All groups share one centre, and each spreads out both ways along 11 directions, with some noise.
(in the rows, 128 means zero)
Some rows, each with its group after it:
[107 141 133 134 178 155 121 119  87 163 121 147 160 143 131 113 105 104
 110  90 151 132 104] | gifen
[117 107 134 107  78 217  92 117 100 114 135 114 114 114 145 173 133 135
 124 182 154 170 126] | Daled
[124 169 138 102 159 160 113 128  72 131 187  69  97  99 141 115 146 109
 121 126 176 152 163] | gifen
[116 112 103 122 121 156 125 129 124 133 135 135 113 148  97 104 107 155
  96 117 107 110 105] | ref
[166 114 145  94  98 120 145 140 164  95 108  83 131  69 166 179 160 147
 169 164 149 134 151] | ref
[ 97 109 144  83  86 241  99  97 115 134 127  98 165 136 124 117 168 137
 128 150  91 125 114] | Daled
[159 149 141 108 136 152 136 124 106 130 114 121 116 135 149 142 140 116
  80 139 161 149 128] | ref
[146 129 128  73 148 202 156 123 129 102 121 108 143 105 143 150 122 165
 140 103 129 157 128] | vug
[137 135 166 101 135 160 161 140 126 124  98 100 156  99 130 128 150 108
 136 141 116 126 130] | ref
[114 120 105 131 118 103 148 122 139 137  94 152 125 144  97 107 134 141
 131 138  93 104 100] | vug
[128 152 127 124 135 156 151 123 119 123 141 128 111 132 111 115 105 131
 133 112 115 121 121] | gifen
[109  96 148 126 113 175 135 138 122 108 113 121 134 136 112 127 129 121
 146 165 117 158 125] | fanif
[158 164 144 141 122  90 151 145 102 133  95 157 114 139 111 125 115  82
  93 152 153 135 149] | vug
[118 171  99 161  81 184 134 119  88  82 136 143  90  46 110 146 113 213
 184  87 102 174 104] | fanif
[109  75  94  93 113 147 124 139 170 123 127 165 121 120 128 199  59 107
 170 177 134 136 141] | Daled
[108 114  98 148 124 109 120 125 108 141 115 176 108 159 102 122  82 106
 132 144 134 127 112] | ref
[146 144 189 124 154 156 127 131 131 122 162  63 157 138 156 105 172 117
 109 104 134 131 152] | ref
[147 178  98  80 113 169 186 121 118  95 130 111 100  78  89 101  90 176
 181  83  95  90 115] | fanif
[113 158 143 153  85 159 138 137 164  92 166 114 145  78 122 170 124 195
 179 123 112 124 161] | fanif
[117 139  68 132 133  93  80 107 115 150 175 133  93 125 135 118 137 161
  99  98 134 121 133] | fanif
[130 115 173 135 105 130 171 139 187 109  94 134 160 139 132 165 158 120
 153 187  91 143 148] | fanif
[103 124 134 127 121 150 115 132 140 149 143 126 145 137 128 151 125 124
 106 155 135 115 136] | ref
[161 155 158  97 153 129 193 104 144 115  76 126 137 209 135 122 162 116
 119 166 139 144 141] | gifen
[119 174 143 203 107 181 132 131  93 101 142 201 125 107 112 146  64 143
 160  69  96 187 116] | fanif
[115 117 142 141 103 149 103 118 140 130 147  82 155 106 137  96 182 176
 124  90  88  90  96] | Daled
[111 139 138 135 151 127 126 142 104 165 120 137 138 113 123 127 140  88
  80 143 130 132 124] | vug
[119 152 104  92 150 155 130 118  81 136 141  94  94 125 117 107 156 143
  94 147 157 138 134] | gifen
[165 139 105 137  88 105 156 135 160 107  97 173 109 116 132 176  88 164
 126 131 135 124 118] | vug
[122 148 122 131 144 102 136 138 121 126 119 117 136 110 114 126 172 162
 109 137 136 149 163] | Daled
[104 148 163 127 125 165 180 123 197 104 171  93 152 178  93  92 157 171
 158 123  39  90 158] | gifen
[107  91  95  98 140 170  84 136  60 143 125 111 114 111 105 101 125 129
  88 134 161 145 114] | ref
[155  74 110 110 114 116 108 143 143 116  62 150 180 118 134 150  98 171
 109 108 173 118 110] | gifen
[112 156 152 144 143  90 164 136 190 139 167 127 147 181  97 107 116 115
 133 133  97  61 167] | Daled
[132 128 102 160 128  48 122 126 140  93 154 129  96 158 111  88 133 155
 188 108 125 135 168] | ref
[150 104 124 131 105 124 110 130 107 131  92 130 107 120 152 156 134 126
  92 163 175 146  96] | ref
[130 123 132 150 102 132 143 127 179 111 171 135 106 130 134 150  74 133
 178 115  96  91 111] | gifen
[115 111  92 137 155 103 146 137  90 151  75 168  96 135 102 120 127 109
  85 162 131 159  90] | Daled
[129 123 128 156 106  99 131 137 134 102 125 139 124 120 113 122 104 136
 177 127 127 122 137] | ref
[143 209 183 166 155 127 153 101 159 123 159 126 153 151 192 174 137 135
 154  96 159 137 148] | gifen
[141 135 125 146 102 115 149 138 143 128 110 145 115 123 119 144 137 144
  94 148 112 123 114] | vug
[148 104 144 179 103 139 118 145 126 102 127 130 129 113 120 108 118 168
 118  72  96 138  88] | fanif
[114 150 119 127 122 130 191 128 118 142  73 173 118 172  50  77 126 122
  91 153  61 108 108] | vug
[147 145 159 114 164 162 109 147  81 135 144 108 140  87 156 146 114  93
  95 101 182 164 151] | vug
[148 111 122 153  94 166 134 136 136  83 141 151 112 106 111 117  83 164
 167  64  66 147 103] | fanif
[142 153 120 168 111 102 112 142  86 102 135 106  90 119 117 114 183 201
  66 137 173 173 149] | Daled
[174 150 131 132  75 111 195 143 153  89  75 167 112 114  99 145  99 137
 154 138  93 125 129] | gifen
[123 121  91 114 132 137  95 121 107 130 166 106  99 106 129 111 109 150
 133  95 139 109 112] | fanif
[112 135 148 126 154 140  96 136  89 142 149  91 144 127 133 107 139 113
 106 125 174 130 146] | fanif
[155 169 143 182  74 103 103 169  54 101 144 127  81  33 104 115 135 107
 124 123 131 180 167] | gifen
[ 73 164 109 120 177 201 121 147  42 140 137 149 160  76  67  95  99 143
 112  70 110 174 153] | Daled
[158 167 106 109 130 158 159 107  71 106 129 119  48 192 101  87 123 145
  82 151 163 153 121] | gifen
[160 116 156 165  87 156 158 113 162 109 113 130  77 152 174 188 150 148
  94 179 121 161  64] | vug
[148 117 120  91 125 128 108 138 158 110 151  98 148  94 159 173 119 156
 148 123 172 131 178] | vug
[ 50 142  62 144 145 142  85  91 104 171 164 213 102 139 118 158 102 108
 140 138  89 178 135] | fanif
[170  97 158 115 150 111 143 134 123 124 105  96 118 133 150  91 123  72
 142 112 133 109  84] | Daled
[160 150 148  98 103 173 164 139 123  72 157  84  99 152  82  85 121 154
 138 126 112 132 180] | gifen
[126 115 132 113 127 210 112 141 140 123 172 109 128 108 143 175 105 170
  84 117 140 145 132] | vug
[ 78 130 144 170 145 149 147 144 129 163 142 104 138  62 114 107 162 136
 115 104  52  94  60] | Daled
[109 149 135 132 157 143 134 122  95 143 123 142 139 145 113 102 113  99
 136 107 126 136 126] | vug
[129 125 124  99 156 184 151 108  84 113 106 134 121 174 102  82 100 120
 139 107 122 149 102] | vug
[109 123  95  93 157 108 100 130  80 126 133 112 113 107 119 117 139 113
 153 149 174 168 183] | ref
[119 176 112 175  88 148 150 127  98 112 117 154 109 104  88 123 112 202
 121 109 119 127  95] | fanif
[127 155 148 177 109 145 124 141 106 120 155 112 110  83 131 136 136 160
 111 110 126 140 108] | Daled
[ 69 132 136 156 135 193 108 138 136 183 158 142 175  63 131 152  98 136
 105  79  81  81  67] | ref
[167  90 129 105 102  87 152 117 188 105  99 109 130 189 121  90 149 148
 142 135 102  75 117] | Daled

New rows, each followed by its group:
[120 152 190 163 125 153 160 144 133 117 106 131 170 120 124 147 139 115
 141 146 115 146 138] | fanif
[ 97 151 148 167 172 143 124 152  77 156 153 108 116  73 129 124 139 101
  99 123 136 154 108] | Daled
[155 169 113 134 149 140 123 115  78 119 149 172 101 135 123 102  84 105
 126  55 120 172 137] | fanif
[146 169 131  92 160 180 188 152  90 133  88 157 148  82  89 121  81 110
  99  79 102 133 123] | vug
[104 132 112 116 131 140 155 133 132 134 101 136 141 110  93 119 158 156
 120 141  82 130 126] | Daled
[163 145 145 139 100 156 147 132 121  94 127 133 112 120 125 133  89 137
 144 102 131 132 117] | Daled
[128 195 142 131  91 183 139 143  98 114 120 163 142  91 106 183  71 139
 123 141 173 144 169] | ref
[155 124 143 135  75 124 124 146 176  74 131 114 162 141 113 139 138 219
 125 122 141 122 188] | gifen
[126 147 203 160  92 195 161 165 137  90 132 107 164 137  92 137  59 141
 157 146 162  99 143] | fanif
[157  40 132  97 130 110 125 146 109 122  33 117 156 137 118  85 165 103
 100 148 128 141  92] | gifen
[103  94 138 160 103  82 124 147 170 142 138 102 138 107 106  91 158 127
 145 135  64  63 105] | vug
[119 131 111 118 125 110 128 123 139 132 130 134 120 148 122 141 145 135
 122 163 137 132 156] | ref
[176 104 147 117 142 110 133 120 186 109 173  74 113 132 186 124 152 142
 142  80 107 107 114] | ref
[161 162 157 134 141 105 162 125 112  91 122 118 112 207  97  64 150 125
 126 129 130 151 173] | ref
[138 107 117 102 114 128 139 144 119 135 118  96 104 202  70  75  55 128
  81 162 200  22  94] | fanif
[103 115 132 135 144 166  90 132  76 140 154 127 122 164 109 104  81  95
 110 134 175 136 132] | fanif
[110  86 120  83 148 152 158 144 151 123 118 105 149 117  90  92 121 129
 154 116  71  98 122] | Daled
[150 127 121 118 101 126 182 124 167 106  88 147 119 163 106 128 119 155
 132 146  98 107 110] | gifen
[ 84 146 123 130 127 156 122 115 129 157 122 157 157 106 131 165 138 126
 134 144 108 134 125] | Daled
[141 140 125 110 134 175 109 118  53 115 113 141 120 168  99  86 106 120
 101 113 168 167 141] | Daled
[104 131 158 182 121 108 121 146 143 153 127 127 163 146 119 128 129 144
  83 141 144  84 110] | fanif
[141 126 144 118 102 159 149 130 151 138  98 129 137 116 143 170 140 137
  91 159 123 115  97] | ref
[ 86 186 127 182 176  73 143 134 120 174 131 160 151 112 115 123 151 126
 100 109 110 120 131] | Daled
[153 111 139 129 155  71 158 136 137 132  92  97 122 126 136  94 174 117
 115 131 119 112  99] | Daled
[134 149 181 211 120 113 100 148 102 118 126 142 175 104 134 111 139 130
 125  68 127 158 137] | gifen
[135  71 119 125 126 135 100 136 148 146 126 106 115  86 186 188 153 138
  84 151 152 144  80] | vug
[158 179 175 138 167 108 171 140  88 151  83 135 150 186 101  71 125  82
  53 118 159 106 128] | fanif
[153 150  85 123  78 121 151 142  77 104  83 165  65 118  64 111 109 151
  86 162 133 149 132] | gifen
[152 158 154 106 111 111 195 130 181  90 116 120 137 163 103 121 146 141
 167 156  96 119 185] | ref
[132 146 123 165 133  85 122 126 113 139 119 150 116 147 130 127 131 132
 101 128 152 134 126] | Daled
[ 95 110 136 139 104 154 133 148 135 131 124  79 144  90 105 120 135 177
 136 149 137  71  85] | fanif
[141 138 121 104 103 122 160 156 159 109 123 119 144  97  81 117 126 173
 126 118  92  90 163] | vug
[192 119 115 113  93  94 122 112 129  83  93 148 109 201 128 110 109 154
 125 122 179 139 150] | Daled
[106 127 142 135 132 166 139 166 122 158 144 130 137 105  84 115 111 111
  53 129  81 102 118] | vug
[136 124 141 129 107 142 136 132 185  93 164 145 143 146 120 138 127 151
 155 110  63 153 181] | fanif
[161 165 166 142  94 161 190 137  95  99  55 149 130 139  90 108 119 128
 109 141 119 140 105] | ref
[143 123 137 150 152  87 104 119 120 145 125 172 127 192 148 125 152  83
  75 135 127 183 157] | fanif
[125 172 143 103 156 155 147 119  88 112 131 119 145 165  90  78 124 114
 145 114 138 144 183] | vug
[151 132  84 125  98  65 128 134 122  65 127 137  82 122 100 123 107 166
 205 138 163 158 193] | ref
[ 38 130 138 199 124 188 115 136  77 157 106 157 152  86 102 148 126 134
 138 158 114 157  64] | fanif
[122  92  89  78 115 124 155 126 145 135  78 143 111 148 103 138 134 122
 122 198 115 119 121] | ref
[112 147 108 147 162  98 194 171 113 134  97 147  91  57  94 154 145 140
 101 167 107 170 123] | Daled
[118 148 131 178 105 101 136 119 141 139 124 131 122 148 113 101 165 170
  93 120  90  93  91] | Daled
[ 78 133 123 154 125 215 119 124  66 116 134 171 120 114  95 128  94 121
 163 123  94 207 123] | fanif
[111  97 124 110 171 175  87 130  72 164 144 104 127 114 139  99 120  92
  82  97 146 135  86] | ref
[144 101 116 100 143 132 137 159 102 141  91 118 136  64 112 106 125 115
  93  97 110 114  94] | vug
[142 112 175 116 137 121 146 167 136 148 120  84 144  70 135 123 166  69
  93 153 102 110 126] | vug
[159  54 137 121 102 135 139 136 183  96 133  96 114 120 150 128  93 120
 184 113  96  93  78] | gifen
[151  79 111  79 128 139 115 124 154  99 152 113 106 141 140 123 128 115
 158 122  95 155 156] | fanif
[151 145 152 107 130 167 169 138  94 111 104 108 120 122 106 105  76 103
 152 121 158 107 105] | fanif
[191 180 170 154 101 156 210 108 177 147  75 172 124 144 171 186 134 140
  47 118  78 101  30] | ref
[ 98 142 119 172  92  85 137 130 177 150 128 182 125 139 116 169 123 120
 133 178  93 110 139] | gifen
[111 152 167 191 101 171 147 145 139  99 133 178 157 176  74 117 128 166
 103 124  67 174 169] | fanif
[114 153 104 141  82 151 133 112 175  88 170 149 121 180  98 147 100 223
 152 128 121 117 171] | vug
[112  77 144 136 116 116 105 158 122 130 143  68 124  50 123  91 199 103
 141 140  70 129 116] | gifen
[132 100  99 114 108 164 164 117 104  97  67 142  91  96 104 106 154 153
 159 131  59 174  69] | fanif
[130 132 103 182  91 123 114 129 104 116 127 145  99 113 104 109 114 199
 100  85 120 120  72] | fanif
[113 161 133 149 135 108 158 137 103 143 105 157 139 130  69  61 109  98
 137 100  76  95 115] | vug
[ 99 117 106 152 109 109 121 137 134 155 138 170 107 110 113 149  85  84
 140 152 100 110 113] | gifen
[141 167 170 143 167  99 139 137 116 163 124 112 162 105 156 123 114  81
 114  90 165  80 106] | fanif
[120 144 127 143 122 136  97 139 115 133 181 109 124 135 114 115  65 143
 116  99 181  74 129] | fanif
[102 141 157 161 133 170 115 136 120 157 168 137 122 149 131 153 112 102
  74 151 135 140 129] | vug
[161  94 113 109 101 120 157 167 142 118 100 146 113 109  75 100  61 114
 112 111  91  80 105] | vug
[162 157 195 129 122 220 156 136 114 125 130 104 152 135 132 119 113 126
  67  89 118 116  97] | ref
[125 139  93 127 109 125 149 124 150 119 132 174 105 151  98 142  72 142
 141 131 110 114 137] | ref
[144 143 118 132 124 111 134 127 116 110 125 119 110 124 126 116 148 157
 127 119 133 144 139] | ref
[144  94 120 140 123 100 150 144 144 122 119 115  90 138 119 114 127 129
 112 152 118 110  91] | Daled
[122 139 108 100 105 149 150 124 165 105 122 157 157 129  99 144  97 167
 167 117  96 117 170] | Daled
[136 109  91 142 104  69 124 115 155 131  95 169 113 174 123 136 134 154
 110 155 136 116 118] | Daled
[152 117 174  97 144 164 184 123 177  97 110 109 169 191 123 103 112 124
 163 107  99 108 133] | gifen
[131  85 137 134 115 152  86 146 110 114 161  87 123 145 117  95 100 143
 110 116 170 111 120] | fanif
